The groups are shells around one centre, one inside the other: the same stretched ball of 3 dimensions in 7 sizes.
Some rows, each with its group after it:
[9.3 -31.3 -19.1 -8.6 -14.6 22.0 -48.1 33.6 10.6 7.4]	furo
[-18.5 -5.9 -43.3 43.7 31.0 61.5 -27.7 61.1 20.0 41.8]	vop
[42.6 -33.2 23.3 -44.6 -63.7 -29.1 -40.4 -39.2 17.8 -20.2]	mon
[27.1 -37.5 -3.2 -29.8 -28.1 -4.5 -49.8 13.7 14.1 0.5]	mon
[23.9 -16.7 19.0 -18.2 -70.7 -3.1 -27.0 -52.7 15.9 -25.3]	Puru
[35.9 -22.5 20.6 -28.5 -54.4 -20.4 -30.2 -41.5 22.5 -11.7]	Nug
[-5.0 11.5 -5.9 38.3 -21.6 37.8 -3.7 -25.4 27.0 12.3]	Puru
[-9.9 5.0 -21.1 41.0 2.1 46.3 -12.7 10.1 25.3 26.3]	Nug
[10.2 -27.3 -9.2 -10.3 -35.7 19.7 -42.9 7.9 9.3 -6.5]	furo
[2.9 -7.6 -3.3 11.5 -40.3 28.1 -22.9 -19.7 16.0 -5.8]	Nug
[0.2 -2.2 -17.7 28.3 5.7 32.1 -17.9 14.4 27.2 29.5]	viga
[11.5 -2.9 11.7 6.0 -57.1 14.1 -15.0 -50.1 20.2 -14.2]	furo
[38.9 -25.1 22.1 -33.1 -55.7 -24.7 -32.2 -41.6 22.3 -12.7]	mosa
[39.3 -35.8 15.3 -42.0 -51.2 -23.6 -44.3 -21.1 17.0 -12.6]	mon
[39.4 -23.7 25.4 -33.4 -62.1 -25.6 -30.4 -50.0 22.1 -16.9]	mosa
[15.2 -36.5 -16.8 -17.6 -15.2 13.8 -52.3 35.5 10.7 7.0]	vop
[-9.0 6.2 -19.5 41.5 2.2 44.8 -11.2 7.2 26.5 27.0]	viga
[10.9 -16.1 2.3 -4.1 -51.2 16.9 -30.1 -23.6 13.2 -14.3]	mosa
[3.1 3.7 -10.7 30.5 1.4 26.7 -10.4 -1.7 31.5 29.1]	vop
[18.5 -25.9 -9.9 -9.3 -10.3 7.3 -39.4 19.5 19.9 15.1]	viga
[12.1 -2.4 -3.4 16.5 -8.9 13.7 -14.7 -9.7 30.6 22.1]	Puru

New rows. What belongs after each?
[26.6 -5.9 20.2 -5.8 -50.1 -8.4 -14.0 -54.6 28.1 -5.8]	viga
[-18.9 -5.9 -42.7 43.2 27.6 62.0 -27.8 58.6 18.9 39.3]	mon
[18.9 -1.0 10.6 7.8 -32.2 2.9 -11.1 -39.0 30.3 7.1]	mosa
[2.2 -25.6 -24.7 3.4 -5.7 32.0 -43.8 39.4 12.1 13.9]	viga
[-1.2 -10.9 -9.0 11.9 -38.6 34.8 -27.9 -8.9 12.1 -6.7]	mon
[20.6 -23.8 7.0 -18.6 -54.1 3.1 -36.1 -23.8 13.2 -16.3]	Nug
[3.2 -24.7 -24.5 4.1 -2.8 30.5 -42.6 39.6 13.7 16.7]	Nug
[2.9 5.1 -9.3 31.4 -0.9 26.6 -8.8 -5.8 31.9 27.7]	vop
[20.7 -32.6 0.0 -24.8 -46.3 4.2 -46.0 -3.3 9.7 -13.2]	Puru
[-12.5 -5.6 -33.2 36.2 15.3 52.1 -25.6 41.0 20.1 31.9]	Nug
[-14.5 -5.3 -25.0 31.7 -13.8 54.6 -25.5 17.0 13.3 9.8]	mon
[12.5 -30.8 -14.7 -11.3 -19.0 17.0 -46.5 25.7 11.8 5.4]	viga
[39.9 -29.5 16.3 -34.8 -42.5 -25.3 -37.0 -24.2 22.9 -3.9]	vop
[24.9 -3.2 22.2 -3.5 -55.8 -6.2 -11.7 -61.9 27.5 -9.6]	mosa
[7.9 6.9 10.0 19.9 -45.1 18.4 -5.1 -51.6 26.5 -3.1]	Puru
[-4.1 -14.4 -30.2 22.1 13.1 40.4 -33.0 44.5 19.2 29.9]	Nug
[14.0 6.7 12.8 16.9 -38.4 9.3 -3.5 -51.6 31.0 3.5]	mon
[11.8 1.9 14.1 10.3 -55.9 13.0 -9.6 -56.9 23.3 -11.8]	Puru
[14.0 4.0 14.8 12.0 -49.1 9.4 -6.6 -56.7 27.2 -5.4]	furo
[14.7 -25.7 -2.9 -13.3 -41.6 12.6 -40.0 -4.0 11.4 -9.3]	Nug
[34.4 -25.9 9.5 -25.0 -29.9 -17.3 -34.7 -13.6 24.7 5.0]	vop
[3.1 -2.1 -13.2 25.0 -0.4 27.6 -17.0 5.9 27.7 25.7]	Nug
[32.3 -10.7 27.3 -17.5 -64.6 -16.8 -17.8 -65.4 25.4 -16.4]	mosa
[8.6 6.9 10.6 19.4 -45.1 17.2 -4.8 -52.4 26.8 -2.9]	Puru
[-3.5 -19.5 -30.2 15.6 6.3 40.2 -38.5 45.9 15.0 23.3]	Nug
[27.8 -34.2 -3.8 -25.4 -19.5 -5.9 -46.1 15.2 18.3 8.2]	vop
[15.8 -14.6 9.7 -8.2 -59.3 9.0 -27.0 -38.0 15.2 -18.4]	mosa
[-6.8 -4.6 -11.9 22.4 -33.7 42.3 -22.3 -9.0 13.9 -2.6]	vop
[-4.0 -22.2 -29.0 11.4 -2.6 41.1 -41.6 42.9 11.3 15.7]	mosa
[6.7 -12.8 -19.3 15.0 9.7 23.7 -28.0 28.0 25.5 31.0]	Puru
[35.4 -35.8 15.0 -41.2 -60.4 -17.7 -45.2 -25.3 12.9 -20.6]	mon
[3.7 10.8 -0.2 32.2 -18.1 24.5 -2.1 -30.1 31.9 17.1]	vop
[15.4 5.0 15.9 12.3 -47.3 7.0 -5.1 -58.0 29.1 -3.2]	Puru
[18.1 -31.5 -8.1 -17.4 -25.9 8.3 -45.6 15.2 13.1 1.6]	Nug
[30.8 -30.9 7.2 -29.0 -40.1 -11.2 -41.2 -10.9 17.5 -5.2]	Nug
[-17.0 13.3 -22.9 53.8 3.5 56.0 -5.3 5.4 26.6 28.0]	vop
[14.6 -33.2 -8.1 -19.0 -37.7 13.8 -48.5 11.2 7.8 -8.8]	vop
[-19.1 -0.3 -40.6 48.8 29.9 61.5 -21.6 51.8 22.6 42.7]	vop
[10.9 -28.3 -18.8 -5.4 -6.2 19.1 -44.3 34.5 15.2 15.3]	viga
[25.8 -24.1 0.7 -15.6 -22.0 -4.3 -35.3 -0.8 22.6 9.1]	viga
[5.4 -18.8 -9.0 0.9 -35.0 25.8 -34.9 0.2 11.9 -4.7]	Nug
[-17.6 2.1 -28.3 43.6 0.4 58.4 -18.2 21.1 18.9 22.0]	mosa
[-9.7 -1.6 -28.0 37.3 13.2 47.0 -20.4 30.0 23.6 32.4]	Nug
[29.5 -13.9 27.8 -21.5 -79.3 -12.1 -22.3 -69.9 18.9 -29.2]	vop
[18.6 -8.3 18.9 -6.8 -70.2 3.8 -19.1 -60.0 18.1 -23.8]	vop
